The same things were measured in two ways. Each way mixes the same 5 hidden numbers, adds some noise and spreads widely along 2 directions of its own, which tell nothing about the thing.
(in the rows, 128 means zero)
Some things both ways: the first way, then the second way.
[128 135 128 142 137 149 149 106 107 118 168 106 113 170 125 115 146]
[152 145 126 148  97 124 113 138 147 141 111]

[116 133 123 138 133 151 147 113  90 126 155  99 122 144 130 116 135]
[145 136 106 137  92 157 121 133 131 140 112]

[128 129 125 126 127 129 116 119  92 117 165 136 119 169 152  99 105]
[153 118 134  85 120 111 116  97 136 124 126]

[121  66 128 140 140  57  96 152  86 134 125 112 139 140 129 159  87]
[ 64  94 112 101 178 185 155 158  66 140 148]

[134 102 116 107 157 118 131 156 115 126 154  89 179 169 132 150  93]
[141 141 119 167 107 153  94 140 130 123 109]

[115 129 103 103 136 167 117 125  86 126 158 127 145 161 159 126 117]
[137 112 189 141 126  80 159  87 154  72 160]

[ 98 133 126 118 118 165 146 119  69 128 142 103 126 118 142  88 114]
[130 115 160 125 138 126 140 118 129  92 132]

[ 81  99 124 156 157 118 120 125  52 147 140 103 119 100 142 130 115]
[ 76  89 164 156 158 201 126 145  82  24 116]

[132 122 129 153 147  68  94 138  77 131 185 160 157 132 171  78  22]
[163  86 124  73 155 116  53  79  48  87 130]

[130 153 124 197 155 131 136  73  96 125 190 134  79 166 129 109 162]
[147 124 132 144 109 122 109 114 131 114 123]

[156  92 104  92 147 116  85 148 131 113 162 141 148 238 155 176 117]
[160 146 128 130  85 140 122 101 154 141 103]

[151 131 122 157 128 113 159 121 123 119 150  86 149 159  95 143 128]
[130 145  63 138 104 129 132 152 122 229 150]

[139  94 119  65 100 116 108 166 106 113 128 120 167 178 148 130  74]
[140 126 114  85 128 122 132 109 125 173 119]

[129 145 104 115  79 152 146 130  97 118 126 115 158 122 126 108  93]
[135 117 101 129 118 116 116  77 107 186 132]

[142 123 116 149 140 112 126 121 113 122 162 119 133 174 127 141 122]
[118 128 133 159 145 115 113 109 120 128 126]

[109 163 104 190 131 154 132  76  73 136 168 143  97 120 135 103 143]
[135 104 120 139  99 114 123  80 101 133 150]

Other things, the second way, with their names:
<553>: [205 164 156 127 100  76  87 138 202 123 101]
<36>: [158 111 132  87 131 114  92  96 104 115 122]
<558>: [139 127 120 127 109 156 139 117 113 149 127]
<552>: [128 124 139 150  84  90 200  98 150 119 173]
<496>: [133 127 162 138 138 125 110 156 147 100 111]
<319>: [179 154 159 149  77  97  96 142 195  92 111]
<110>: [114 109 148 117 126 140 170 130 143 120 127]
<109>: [133 118 146 115 138 126 117 139 136 116 123]
<465>: [159 137 110 154  75 118 135  93 151 177 126]
<248>: [145 166 181 211 106  77 127 122 193 119 132]
<163>: [155 179 121 212  58  73 175 159 204 190 153]
<459>: [179 124 160  94 123  85  69  90 143 102 109]
<428>: [ 98 149 126 213  95 186 150 177 149 114 120]
<486>: [129 138 115 163 101 135 131 126 129 154 143]
<167>: [130 127 110 134 103 148 136 116 115 119 125]
<381>: [164 133 175 142 114 111  85 123 162  50 108]
<521>: [149 118 150 165  77 142 133  79 130  72 125]
<159>: [152 124 105 164  32 168 121  79 110 103 137]
<48>: [190 134  91  58  63 128 113  84 138 168 114]
<363>: [175 136  82  91  73 134 116 131 134 189 129]
<123>: [127 128 114 210  50 157 149 103 112 110 152]
<447>: [107 100  97 103 137 153 148 116  91 160 145]
<470>: [151 136 144 176 104 119  88 129 127  76 126]
<510>: [114 123 151 143 163 108 122 130 126 118 132]
<115>: [149 147 148 191  65 121 129 101 156 119 124]
<544>: [140 128 113 132  98 135 120 127 133 144 122]
<303>: [110  75 109  27 175 148 137  91  66 146 135]
<191>: [141 136 130 142 103 133 111 150 137 123 134]
<431>: [162 140  95 110  98 161  58 177 118 112 109]
<355>: [161 130 125 131  97 131  81 122 123 111 117]
<148>: [100  86 163 128 128 169 190 148 118  30 156]
<343>: [143 146 141 166  91 145 143 147 172 108 115]
<257>: [134 141 136 174 142 125  85 161 132 115 115]
<74>: [172 143 144 131 123 129  90 139 152 115  92]
<559>: [124 130 164 179 101 139 153 104 147  87 127]
<284>: [137 111 124 106 135 152  82  67  83  98 110]
<471>: [138 136 173 153 102 120 171 152 196  91 120]
<65>: [196 166 120 176  77 126  17 148 141 108  99]
<437>: [123 126 176 186 109 158 144 147 156  46 112]
<464>: [116 112 100 121  98 155 160  96 102 154 143]
<200>: [173 151 186 141  97  86 121 123 212  88 111]
<555>: [102 118 139 123 134 133 182 118 137 152 135]
<384>: [111 134 122 218  95 155 108  92  99 141 118]
<198>: [109 128 141 126 125 146 197 132 160 133 142]
<345>: [172 139 108  46 112 116 134 183 173 170 113]
<27>: [118 110 105  87 168 173 106 175 100 143 111]

Some of these things the first way, each followed by its name:
[109 128 120 117 146 176 153 120  93 126 155  85 135 154 132 130 147] -> <343>
[127 131 142 142 145 131 148 112 102 121 170 101 114 168 132 105 133] -> <496>
[151 160 132 177 189 116 161 111 122 123 219 100 159 169 122 100 102] -> <65>
[119 109 107 124 145 130 115 134  92 132 151 118 148 152 144 146 108] -> <167>
[164 142 106 158 186 155 160  98 156 117 193  91 134 234 104 181 192] -> <163>
[139 143 122 225 214 103 117  76 109 134 226 145  90 191 140 131 154] -> <470>
[ 93 134 121 146 143 176 190 113  86 139 130  43 141 102  95 141 164] -> <428>
[106 171 141 174 107 155 152  75  61 126 174 132  81 111 142  42 121] -> <36>
[134 135 124 164 164 125 131 105 101 124 190 127 121 170 142 112 122] -> <355>
[125  74 122  77  90  79  70 171  75 122 116 147 148 150 168 122  45] -> <303>
[147  88 124  97 141  91 110 165 118 116 149 111 171 184 141 143  73] -> <510>
[108 137 131 131 151 186 150  90  93 121 173 100  83 181 140 115 189] -> <471>
[107 137  89 106 131 192 138 123  87 132 143 106 151 148 145 141 139] -> <552>
[ 99 134  73 155 172 171 133 114  84 153 151 104 169 122 131 176 140] -> <123>
[ 62 117 120 155 173 161 121 101  37 153 155 112 100 103 159 116 144] -> <148>
[119 157 139 184 182 147 143  79  87 125 217 127  83 165 153  74 145] -> <381>
[124 143  91 166 132 149 145 105 101 136 139 104 148 127 107 156 140] -> <384>
[141 110 135  95 144 123 134 147 116 109 165 100 156 193 140 119  96] -> <74>
[ 96 116 123  84 100 181 152 134  78 128 115  78 130 131 131 124 142] -> <198>
[158 138 131 160 161  99  96 102 112 111 217 170  98 219 166  92 107] -> <459>
[144 146 119 117 149 168 164 119 128 115 175  87 151 189 119 130 144] -> <248>
[126 123 113 156 131 108  94 111  81 130 165 161 115 158 157 117  99] -> <284>
[125 150 117 131 110 159 127  98  87 118 166 144 101 165 150  91 132] -> <48>
